All groups share one centre, and each spreads out both ways along 12 directions, with some noise.
In the rows, zero is written as 128.
Some rows, each with its group after it:
[109 100 121 125 123 148 132 149 158 100 182 142 174 160 139 107 120  98
 114]  q79
[132 115 123 108 108 125 149 136 128 132 102 165 142 122 151 142 112 123
  99]  q280
[143 151 111 126 122 140 106 122 115 117 115 128 118 133 137 115 124 143
 129]  q79
[117 118 124 129 157 128 111 105 146 109 108 129 132 143 134 112 147 154
 108]  q650
[132 120 143 124 126 106 113 149 124 138  90 140 120 123 116 120 129 139
 130]  q280
[123 129 133 109 129 135 115 128 138 131  89 149 119 108 141 135 111 151
 125]  q280
[ 98 116 132 130 112 147 124 129 114 107 125  98 113 139 108 130 125 122
 150]  q79
[115 124 146 136 131 128 128 111 132 106 167 137 129 173 158 129 130 133
 104]  q79
[138 137 132 129 140 139 120 128 139 139 112 149 152 141 131 113 107 142
 115]  q280
[129 154 126 144 156 136 115 114 135 136 131 123 136 132 128 116 112 154
 142]  q280
[ 96 113 133 126 152 114 156 132 148 122 128 115 122 129 129 114 127 152
 139]  q677
[116 145 111 128 100 110 139 124 109 127 160 120 127 137 168 129 143 116
 118]  q280
[116 135 137 142  92 174 144 163 120 151 121 127 147 120 152 180 128 165
 147]  q280
[112 153 138 142 130 117 133 135 114 157 118 109 147 137 114 116 119 124
 145]  q650
[151 155 114 135 117 147 118 143 113 127 156  99 130 149 131  92 135 145
 144]  q650
[128 131 145 130 124 132 126 145 123 137 105 115 137 129 119 132 150 133
 125]  q79
[124 172 133 115 104 119 109 132 100 109 134 103 118 153 146 102 140 105
 122]  q650
[110 115 146 141 137 126 137 125 137 123 153 141 134 157 125 125  97 130
 129]  q79
[123 136 176  86 176 171 148 132 178 137 106  92 124 109 126 106 127 197
 116]  q677
[130 130 121 114 122 121 131 137 136 102 147 140 128 138 143 121 122 127
 112]  q677
[120 112 133  99 145 103 140 131 155 112 126 156 135 132 114  90  71 108
 110]  q650
[136 144 135 122 128 119 129 102 118 127 115 145 124 137 146 138 117 125
 101]  q79
[186 147  92 115 128 124 118 124 120  91 114 155 113 126 134 117 125 119
 102]  q677
[ 95 150 142 158 141 121 133 117 108 136  83 112 118 150 125 144 109 207
 149]  q677
[128 144 117 122 129 139 114 116 125 122 119 132 139 136 129 105 109 123
 124]  q677
[121 126 118 143 122 105 119 160 134 120 118 159 119 112 143 154 137 143
 145]  q650
[129 133 107 154 121 142 123 121 114 111 129 144 141 137 119 150 125  93
 135]  q280
[146 158 141 133 134 133 103  79 111 114 140 144 122 176 177 122 141 145
  84]  q79
[156 180 121 161 130 102 109 149 101 130  87 140 138 153 127 125 126 164
 131]  q677
[153 132 149 122 104 128  89 143 106 121 123 126 126 152 119 116 144 119
 109]  q677
[130 134 119 126 131 132 151 127 124 123 139  99 146 135 103 119 119 124
 123]  q79
[119 129 130 125 129 118 126 149 136 126 142 124 134 142 139 106 124 144
 131]  q280
[109 134 130  94 120 136 150 107 111 134  79  91  96  91 123 137 138 118
 138]  q280
[125 154 117 125 117 119 124 148 121 137 129 117 139 124 123 107 115 118
 143]  q79
[133 103  77 125 124 128 100 119 131 107 137 141 109 117 131  86 124 114
 155]  q677
[139 140 133 124 115 174 140 138 122 133 154 107 166 173 133  97 104 147
 113]  q280
[ 90 139 123 115 105 112 129 144 119 117 129 122 107 118 129 119  95 111
 158]  q79
[124 139 129 116 117 106  99 140 130 135 140 134 126 136 153  96 122 149
 121]  q280
[109 151 156  91 174 158 180 139 183 127 112 107 140 103 149 130 132 178
 109]  q677
[105 137  94 164 137 116 139 152 128 127 126 124 134 129 130 119 123 156
 181]  q677
[120 115 133 114 125 146 129 161 134 139  64 108 147  94  79 124 133 110
 145]  q79
[138 132 121 138 157  93 146 136 142 121 146 122 120 139 126 101 129 160
 131]  q650
[109 120 130 136 161  97 145 121 152 125 139 140 130 127 104 113  87 118
 137]  q280
[148  96 117 128 117 126 115 133 127 139 102 162 124 112 134 141 135 144
 122]  q650
[122 154 123 149 141 116 146 129 125 138 127 126 129 128 152 133 148 134
 144]  q79
[107 127 136  97 120 103 117 134 131 143 116 127 116 110 127  96 106 117
 133]  q280
[137 145 122 146 105 123  93 146 100 125 142 112 136 156 124 101 147 112
 140]  q280
[147 118 135 125 161 122 145 106 141 133 101 132 138 131 129 120 169 113
  95]  q650
[130 140 129 114 116 121 114 146 125 111 109 142 116 126 139 124 131 117
 125]  q650
[146 171 123 118 129 144 107 147 133 138 105 136 145 119 149 113 131 145
 123]  q677
[120 126 150 141 107 114 113 133 103 120 130 123 114 148 118 143 134 110
 131]  q650
[121 148 135 121 109 113 138 128 123 118 168 132 146 155 155 131 118 119
  96]  q79
[113 160 149 158 198 107 135 138 158 160  87 117 167 123  97 106 134 143
 148]  q650
[145 122 120 116 106 114 134 152 120 112 158 135 111 134 137 115 121 120
 125]  q650
[125 151 138 128 141 112 113 152 139 155 113 129 143 129 134  95 123 159
 137]  q677
[106 130 141 136 144 106 133 145 137 147 123 120 147 137 116 102 121 140
 137]  q650
[ 92 133 148 134 170 146 168 141 156 124 134  76 153 144 112 101 149 136
 144]  q677
[144 122  97 133 140 126 145 139 130 146  85 118 148  95  89 119 136 113
 146]  q79
[138  83 145 131 121 141 132 163 143 115 160 133 123 143  97 117 107 129
 139]  q650
[132 179 154 112 150 102 111 153 142 130  94 138 165 153 151  88 139 145
  89]  q677

New rows. What belongs after each?
[122 141 142 117  90 123 111 139  94 143 108 110 131 128  97 129 101 113
 131]  q79
[151 117 136 140 111 129  89 139 110 153 114 134 145 144 100 110 120 130
 126]  q79
[100  98 161 121 146 132 172 136 137 155 121  90 146 142 105 106 135 141
 126]  q650
[113  80 164 132 119 139 134 163 136 155  83 136 134 114 106 158 149 136
 139]  q650
[103 147 123 108 117 120 140 150 124 127 104 123 125 116 138 121 105 144
 142]  q650
[137 112 114 105 115 141 151 122 130 103 130 145 135 148 140 118 101 126
  91]  q280
[104 133 140 127 160 127 137 116 147 111 120 114 133 135 129 123 149 119
 124]  q280
[118 106 126 129 157 147 112 100 151  76 125 127 124 153 124 121 138 146
 109]  q650
[146 141 114 134 131 113 146 142 118 138 113 130 109 113 121 131 113 154
 150]  q650
[151 171 140 134 160 117 144 147 135 165  93 131 135 109 113 115  97 162
 144]  q79
[109 114 144 150 116 115 130 108 102 141 128 132 130 145 105 150 106 101
 132]  q650
[118 124 129 140  97 136 116 104 102 148 100 159 109 107 144 192  99 147
 137]  q280
[153 141 124 128 119 106 142 138 109 157 118 129 140 138 129 102 121 139
 118]  q280
[131 138 118 111 110 119 150 159 113 155 130  84 107 103 110  95 113 141
 165]  q280
[136 139 108 108 131 128 157 144 131 101 126  89 115 114 115 120 131 161
 129]  q79
[ 97 135 143  93 120 102 132 141 137 147 121 122 115 104 160 111 135 146
 125]  q280
[124 172 103 109 127 124 137  89 111 105 130 100 137 142 169 112 177  89
  89]  q79
[148 140 123 140 151 108 149 149 136 120 138 123 121 136 115 110 114 169
 136]  q677
[108 121 117 125 109 142  92 121 115 139  90 135 115 113 146 128 137 134
 148]  q677
[146 128 129 144 131 104 132 151 131 133 170 129 137 145 126 104 141 112
 131]  q650
[133 110 131 131 127 113 132 135 125 140 108 142 124 123 144 140 166 131
 117]  q650
[141 135 121 135 136  90 151 117 106 130 103 111 102 124 123 130 159 136
 127]  q280
[ 98 125 136 142 141 134 117 135 151 134 118 147 120 102 126 166 101 160
 166]  q280
[ 86 153 143 155 133 145 128 147 128 123 153  88 155 156 116 125 138 122
 157]  q650
[112 110 137  93 103 165 151 149 133 119  94 130 133 114 136 144 123 126
 118]  q280
[131 151 124 119 123  70 136 151 116 143 105 142 113 114 149 118 131 139
 127]  q650
[122 149 132 120 139 110 170 118 120 116 115 104 101 119 126 145 118 158
 125]  q79
[144 160  99  95 115  97 133 127 115 116  93 130 102  96 142 126 116 138
 116]  q79
[149 158 137 127 116 122  83 164 120 103 132 125 144 169 137  87 152 130
 105]  q677
[155 151 105  92 137 109 127 160 141 109  95 138  97 105 151  85 113 187
 129]  q650
[113 151 127 133 143 136 132 112 121 116  99 119 126 129 112 137 107 125
 136]  q650
[113 100 134 140 128 143 140 128 127 116 129 117 120 138 113 147 132 147
 136]  q650
[105 152 122 152 115 129 153 134 121 167 127 134 122  90 162 194 124 167
 166]  q280
[ 78 132 122 161 112 124 140 114 103 144 115 127 137 142 130 160 102 135
 161]  q677
[119 137 132 134 133  93 132 162 136 117 151 124 123 142 139 110 146 142
 135]  q650
[141 148 154 112 116 147  93 115 115 194  88 138 150 106 120 120 112  98
 124]  q677
[ 86 149 114 141 137 113 132 117 125 123 138 125 163 161 143 100 111 106
 130]  q677
[125 147 141 131 173  88 134 167 166 115 130 125 134 135 137  95 165 148
 126]  q650
[132 108 145 130 112 171 153 143 121 121 124 126 159 167 120 136 114 141
 104]  q280
[136 134 117 121 117  86 122 123 106 122 124 134  94 126 127 121  98 152
 131]  q79
[113 128 106 125 120 114 121 138 132 100 163 131 114 140 132  93  87 131
 150]  q79
[137 133 130 138 127 137  99 172 142 104 125 154 128 122 119 138 123 123
 152]  q650
[135 104 122 142 158 124 143 110 131 100 100 129 102 127  79 138 103 133
 141]  q280
[126 130 127 127 109 111 114 128 109 127 133 123 127 141 119 112 110 120
 127]  q79
[143 139 130 126 129 114 114 157 130 113  79 169 143 136 121 128 108 127
 111]  q677
[124 123 148 148 125 164 103 171 146 123 141 136 163 138 107 132 135  89
 147]  q650
[135 104 103 126 128  98 122 140 124 121 103 128 119 115 113 105 150 126
 135]  q79
[119 127 148 119 148 143 140 116 139 133 112 118 140 135 103 115  97 132
 123]  q677
[123 128 132 135 140 102 143 138 127 124 124 122 120 136 128 121 137 149
 132]  q677
[ 97 145 128 115 114 120 125 124 121 104 146 111 128 149 163 115 155 106
 117]  q79
[120 150 125 128 153  96 137 129 133 149 100 122 139 123 142 107 147 148
 123]  q650
[133 151 102 105 130 135 140 129 122 108  97  95 119 107 115 111 135 130
 130]  q79
[117 123 145 113 131 123 141 137 131 137 119 115 126 135 132 116 127 154
 120]  q280
[146 129 104 126 146 133 143 143 143 120 116 130 111 106 110 114  91 168
 156]  q280
[127 157 126 128 129 133 125 116 107 124 118  93 120 139 118 111 133 133
 131]  q79
[129 129 116 158 138 110 115 116 104 159  80 136 129 126  94 117 101 129
 164]  q677
[127 130 136 123  94 127 105 172 121 162 152 132 166 142 148  91 145 103
 129]  q650
